Every row belongs to one group in each of 3 separate groupings. Each group adds its own fixed numbers to the row, and there is some noise. The rows also spread widely along 10 directions, which tell nothing about the answers.
In the rows, zero is written as 128.
Known rows, each followed by its group in each grouping:
[124 105 166 145 133 163 144 118 176 141 131 128 125 152 206 115 110 209
 144 129  76 122 142]  q91 q647 Kiv
[141 104 102 131 102 145 157  54  98 156 155 125 110 142 188 142  64 127
 125 124  42  89 123]  q91 q724 Kiv
[142 105 108 163 115  82  78 168 227 117 119  90 142 144 182  74 126 141
 114 168 150  85  87]  q190 q647 rular
[130 156 196 134 117 104  63 134  83 185 124 113 129  98 115 131 107 128
 132 123 170 144 170]  q785 q320 vof
[174 108 131 132 178 115 126 150 100 158 128 135 120 129 192 118 132 185
 126 107 116 124 115]  q785 q186 vof
[127  91 163 142 164  96  88 135 112 110 127 127  60 115 109 143 204 146
  64  65 145 136 137]  q190 q519 dubob
[146 121 170 112 188 152 158 107  89 127 120 127  55 124 146 148 177 137
 161  85  99 195 204]  q91 q724 rular
[174 121 132 160 137  84  94 139 161 138 119  84 105 120 184 103 127 147
 126 145 144 117 117]  q785 q519 dubob
[166 134 148 156  81 113 136  85 109 165 127  86  90 106 170 127 118 167
 131 156 104  96 152]  q91 q320 vof
[191 171 148  61 149 113 106 157  80 173  87  92 127  83 165 109 169 138
 171 164 141 156 197]  q91 q186 vof
[123  79 146  94 135 131  90 105 197 113 125  87 125 140 180 127 113 108
 108 116  77 111 158]  q785 q724 dubob
[123 116 180 121 197 126  77 151 124 147 125 128 103 139 137 124 138 103
 140  87 141 188 162]  q785 q519 vof
[152 141 135 204 112 128 152 106 113 171 144 115 103 124 159 105  85 154
 186 165 127 135 137]  q785 q647 vof
[154 115  98 145 133 134 175 111 103 122 137 146 107 137 177 138 133 183
 100 127 106  99 118]  q91 q647 vof
[134 130 144 135 149 145 179 103 127 106 131 122  96 150 172 160 132 173
 126 113  90 142 174]  q91 q320 Kiv
[120 115 146  95 134 139  86 125 114 142 116 119 106 103 101 112 169  82
 113 116 137 132 140]  q91 q647 vof
[106 124 143 162 114 127 108 130 154 130 139 146 140 154 175 124  91 182
  92 114 126  97 118]  q91 q647 Kiv
[130 140 151 123 112 151 157 146 157 129 106 124 147 107 158 117 151 208
 144 164 142 129 152]  q91 q647 dubob
[100 103 144  99 116 125  65 182 230 108 107 110 198 119 150  91 137 146
  94 154 167  90 103]  q785 q647 dubob
[ 87 122 156  90 140 196 184 165 165  85  96 144 153  97  92 126 215 183
 141 141 160 161 147]  q91 q647 dubob
[132 150 148 119 134 175 175 137  90 173 121 154 151 108 150 115 130 191
 197 148 120 148 136]  q91 q186 rular
[140 120 121 109 168 106 113 136 101 122 130 146 112 152 169 149 129 132
  77  86 128 127 133]  q91 q519 vof
[150 119 114 145 177 105 137 134 131 107 140 144 114 166 204 149 115 171
  95 100 120 119 145]  q785 q647 rular
[112 107 148 122 103 126 103 116 164 116 126 106 131 126 141 134 132 142
  74 125 124  87 124]  q91 q320 vof
[130  92 168  97 153 145  99 114 138 138 119 112  94 119 151 119 172 129
 114  91  95 129 142]  q91 q519 rular
[ 98 158 153 146  98 173 179 114  73 138 127 160 128  89  73 138 159 171
 147 136 162 137 149]  q91 q647 rular

New rows, each followed by its group in each grouping:
[ 72  89 180 156 122 171 124  88 140 149 159 135 127 148 117 143  85 121
 127  95  91 124 127]  q785 q320 vof
[119 123 130 133 122 144 136 119 135 125 133 137 129 135 154 123 119 152
 117 131 112 112 126]  q91 q647 Kiv
[172 122 104  83 157  81  54 189 144 133  97  92 130 110 156  76 167  82
 106 153 174 124 110]  q91 q647 vof
[139 144 103 114 154 110 126 152  84 155 131 136 141 119 128 111 111 101
 164 142 145 171 128]  q190 q724 Kiv
[126 109 132 110 150 145 124 152 118 145 127 149 141 128 155 119 135 168
 123 115 120 119  95]  q91 q186 dubob
[119 114 106 152 121 134 177 138 102 120 139 165 132 115 127 136 152 199
 105 129 141 112 102]  q190 q647 dubob
[147 137 114  79 171 126 137 145 106 104 112 131 123 127 143 144 167 125
 106 116 133 135 166]  q91 q186 vof
[132 108 138 137 143 139 127  95 149 139 136 117  97 158 182 124  97 121
 148 117  82 136 142]  q91 q724 rular
[102  97 142 203 145 113 124 124 155 136 166 151 113 186 175 133  69 165
 118  96 106 121  92]  q190 q320 rular
[147 125  83 119 155 150 206 109  62  98 137 154 109 100 118 154 175 154
 104 117 123 122 134]  q785 q647 Kiv
[108 132 150 130 148  95  71 142 166 105 130 135 149 161 161 154  99 129
  76  96 156 112 152]  q785 q519 rular
[132 112  74  93 197 142 164 169 114 117 132 165 169 141 157 123 127 122
 134 121 140 145  79]  q785 q519 rular
[126 140 114  93 157 124 129 120  67 116 125 137 100 109  92 141 156  73
 114  98 139 161 151]  q91 q724 Kiv
[106 104 140 174 112 113  83  99 181 110 147 116  96 166 164 119  95 118
  78 105 102  86 117]  q91 q647 Kiv
[ 79 145 152 133 148 133  95 141 170  99 129 131 145 154 103 138 101  70
 125 125 167 158 177]  q785 q647 vof
[136 122 133 163 162 132 144 115 167  92 132 107  68 154 146 127 153 121
 134 111 113 135 146]  q91 q186 rular
[107 140 156 115  99 139 116 127 149 142 119 133 165 124 151 134 104 162
 126 136 133 118 151]  q91 q724 rular
[110 173 103 134 109 153 210 114  90 131 139 155 177 119 121 157  71 141
 184 172 145 158 162]  q785 q724 dubob
[140 126  89  50 102 158 146 152 133 143  93  90 174  52  86  69 182  64
 180 204 154 138  99]  q91 q724 vof
[120 106  86 122 187 129 133 138 187  67 143 125 131 180 154 133 114  69
 119 112 113 124 120]  q785 q186 rular
[100 130 124 159 127 132 132 133 106 145 154 155 156 141 121 135  68 114
 132 127 149 128  97]  q785 q320 vof
[123 129 183 146 153 100  42 168 191 141 116 102 120 151 175  91 115 131
 129 117 149 153 133]  q91 q519 Kiv
[123 135 148 117 171 119 129 154 110  99 120 141 112 142 140 155 156 148
  94  91 157 148 151]  q91 q320 rular
[122 124 129 166 134 133 138 125 118 149 143 143 115 148 159 123  91 146
 145 126 122 138 104]  q91 q519 dubob
[143 145 149  62 146 144 118 164  98 131  86 107 127  53  79  98 232 107
 147 142 177 171 149]  q91 q519 Kiv
[154 155 123 226  89  58  74  86 121 155 149  82  85 128 144 112  51  89
 125 140 146 107 129]  q785 q724 Kiv
[110 144 101 108  79 161 156 106  89 168 133 137 172  94  97 108  93  98
 170 177 132 123 109]  q91 q724 vof
[101 141 155 133 133 126 105 145 135 121 124 132 146 117  97 136 137 118
 111 119 180 142 144]  q785 q519 vof
[144 171  71  88 184  90 151 154  75  84 126 147 129 144 134 171 139  87
 108 125 161 171 180]  q190 q519 Kiv
[103 182 153 175 111 114 118 125 123 131 133 143 130 149 131 148  80 135
 134 130 169 145 162]  q91 q519 rular
[124 110 134 123 111 125 122 129 148 125 123 123 132 115 136 126 153 163
 100 135 129 106 142]  q190 q647 vof
[ 89 129 102 127 148 144 171 144  88 134 150 195 172 148 118 152  91 143
 135 116 146 155 118]  q190 q724 vof
[132 124 124 180  55 104 106  98 150 146 132  98 118 106 142 104 105 149
 101 159 136  65  83]  q91 q519 dubob
[108 170 131 160 159 142 153 160 125 115 130 154 128 148 121 116 115 126
 172 144 172 185 148]  q91 q647 Kiv
[139 165  98  93  79 141 155 133 108 154 113 113 195  75 125 111 108 132
 172 215 162 111 142]  q785 q647 dubob
[ 91 103 135 105 184 151 137 168 164 107 128 150 143 152 120 125 152 118
 142 112 141 181 135]  q190 q519 vof
[103 143 167 188 127 114  99 132 137 114 128 126  84 125  79 130 153 122
 102  98 178 137 141]  q91 q186 vof
[113 162 169 112 136 141 116 100 123 128 128 119 108 147 135 161 105 104
 144 119 112 155 227]  q91 q186 vof
[136 120 126 115 161 103  91 166 183 119 120 115 167 153 186 118  96 127
 121 134 146 134 136]  q785 q724 vof
[134 113 156 170 118  99  75 140 150 153 121 109 101 121 157  95 122 154
 115 121 147 120  96]  q91 q724 dubob
[113 130 201 245  91  99  47 111 174 165 142  93  85 129 125  95  90 139
 126 124 161 114 127]  q785 q647 vof
[111 115 161 166 115 140 116 135 233 116 125 105 156 150 178 111 101 177
 132 154 130 111 142]  q785 q647 vof
[120  96 125 110 123 146 138 116 132 150 137 133 141 132 167 124 116 162
 137 142  81 111 130]  q190 q647 dubob
[144 147 158  98 109 142 117 127 108 152 101 104 120  77 123 105 173 144
 145 155 138 136 171]  q91 q647 Kiv
[129 172 168 149 102 105  53 134 103 178 115  99 114  90  94  92 119  88
 156 146 170 135 138]  q91 q186 Kiv
[111 148 144 158  73 164 167  77  62 141 132 130  95  55  47 135 180 148
 126 127 137 103 132]  q91 q186 Kiv
[135 125 112 119 149 129 118 112  96 147 140 133 107 145 145 132 107  94
 126 114 102 124 130]  q91 q186 vof
[106 138 187 161  93 127  70  97  99 173 136 114  89 104  83 120 126 104
 124 106 140 119 145]  q91 q186 vof
[145 125 142 129 137 129 123 141 115 135 115 125 105 114 144 115 163 155
 118 129 140 131 141]  q91 q647 vof
[143 171 132 172 105  73  72 136 109 154 131 121 129 137 151 127  82 137
 106 136 170 102 133]  q91 q186 vof
[147  88 129 142 170 162 175 119 140 137 136 121 102 131 176 112 136 159
 175 131  86 154 116]  q785 q519 dubob
[ 89 137 156 225  39 118 102  80 169 128 149 113 108 124 110 118  94 150
  94 140 147  60 112]  q91 q647 rular
[143 137 125  47 206 158 155 174 105 125 102 136 156 108 132 121 169 106
 191 134 149 208 171]  q785 q724 rular
[149 156 181 126 155 117 109 157  90 172 113 124 140 106 163 126 122 183
 153 126 154 164 164]  q785 q320 Kiv
[144 178 100 179 117 100 146 133 180  70 118  86  98 138 135 116 130 102
 143 183 172 141 170]  q91 q647 Kiv
[115 150 131 150 137  94  89 129 145 120 137 128 142 151 145 143  81  99
 107 121 159 121 144]  q785 q519 rular
[118 117 106  54 161 154 147 127  73 129 126 157 134 119 124 147 147  99
 118 111 114 145 128]  q91 q519 dubob
[157 106  71 139 145 156 232 109  88 118 137 137 114 101 140 127 149 162
 159 147 106 136 102]  q785 q724 dubob
[138 131 148  45 182 130  92 175  85 132  95 136 125  99 128 127 199 124
 111 105 155 168 165]  q91 q647 dubob
[155 121 138 100  90  95  75 128 155 140 109 104 150 120 205 128 126 192
  54 139 123  54 147]  q91 q647 vof
[101 114 113  99 131 124  92 116 119 123 143 146 133 159 143 142  88  83
  80 107 113  99 124]  q91 q647 dubob
[102 104 125 206 130 132 138 115 158 114 159 152 121 157 146 126  99 161
 101 106 129  96  87]  q785 q647 rular
[ 97 124 188 151 129 130  97  90 134 126 143 140  92 160 156 170 105 152
  81  69 105 117 172]  q91 q519 rular
[ 66 112 124  92 135 149 117 120 123 118 142 155 149 134  77 143 123  65
 122 102 128 143 134]  q190 q724 rular
[176  62  90 108 121 125 127 133 124 189 125  97 129  79 161  54 156 135
 158 164  91 105  48]  q190 q724 vof
[116 154 165 174  86 121 157 116 163 109 122 117 130 139 166 161 105 214
 112 148 141 110 166]  q91 q320 dubob
[124 119 133 102 127 152 152  89  54 174 138 131 103 101 109 138 126 108
 178 126  89 164 164]  q190 q724 dubob
[141 108 130  79 149 144 143 117 105 116 111 103  85  86  92 125 217  95
 135 132 116 152 183]  q190 q647 vof
[125 131 124  68 174 138 124 136  51 150 128 157 126 109  97 140 165  94
 144 104 128 157 154]  q190 q186 rular
[ 82 153 156 131 174 115  77 147 158 102 137 149 134 200 152 163  62  97
 111  86 138 157 178]  q91 q186 dubob
[114  96 140 128  79 130  61 130 185 165 127  99 155 119 160  71  93 118
 121 162 117  74  75]  q91 q647 dubob
[180 146  78  33 134  90 107 194 151 126  86  89 203 113 198 103 134 118
 119 199 162 110 125]  q91 q320 vof
[151 152 111  97 151  88  92 138  74 122 119 126 107 121 139 147 140 105
  91 110 148 123 151]  q91 q186 dubob
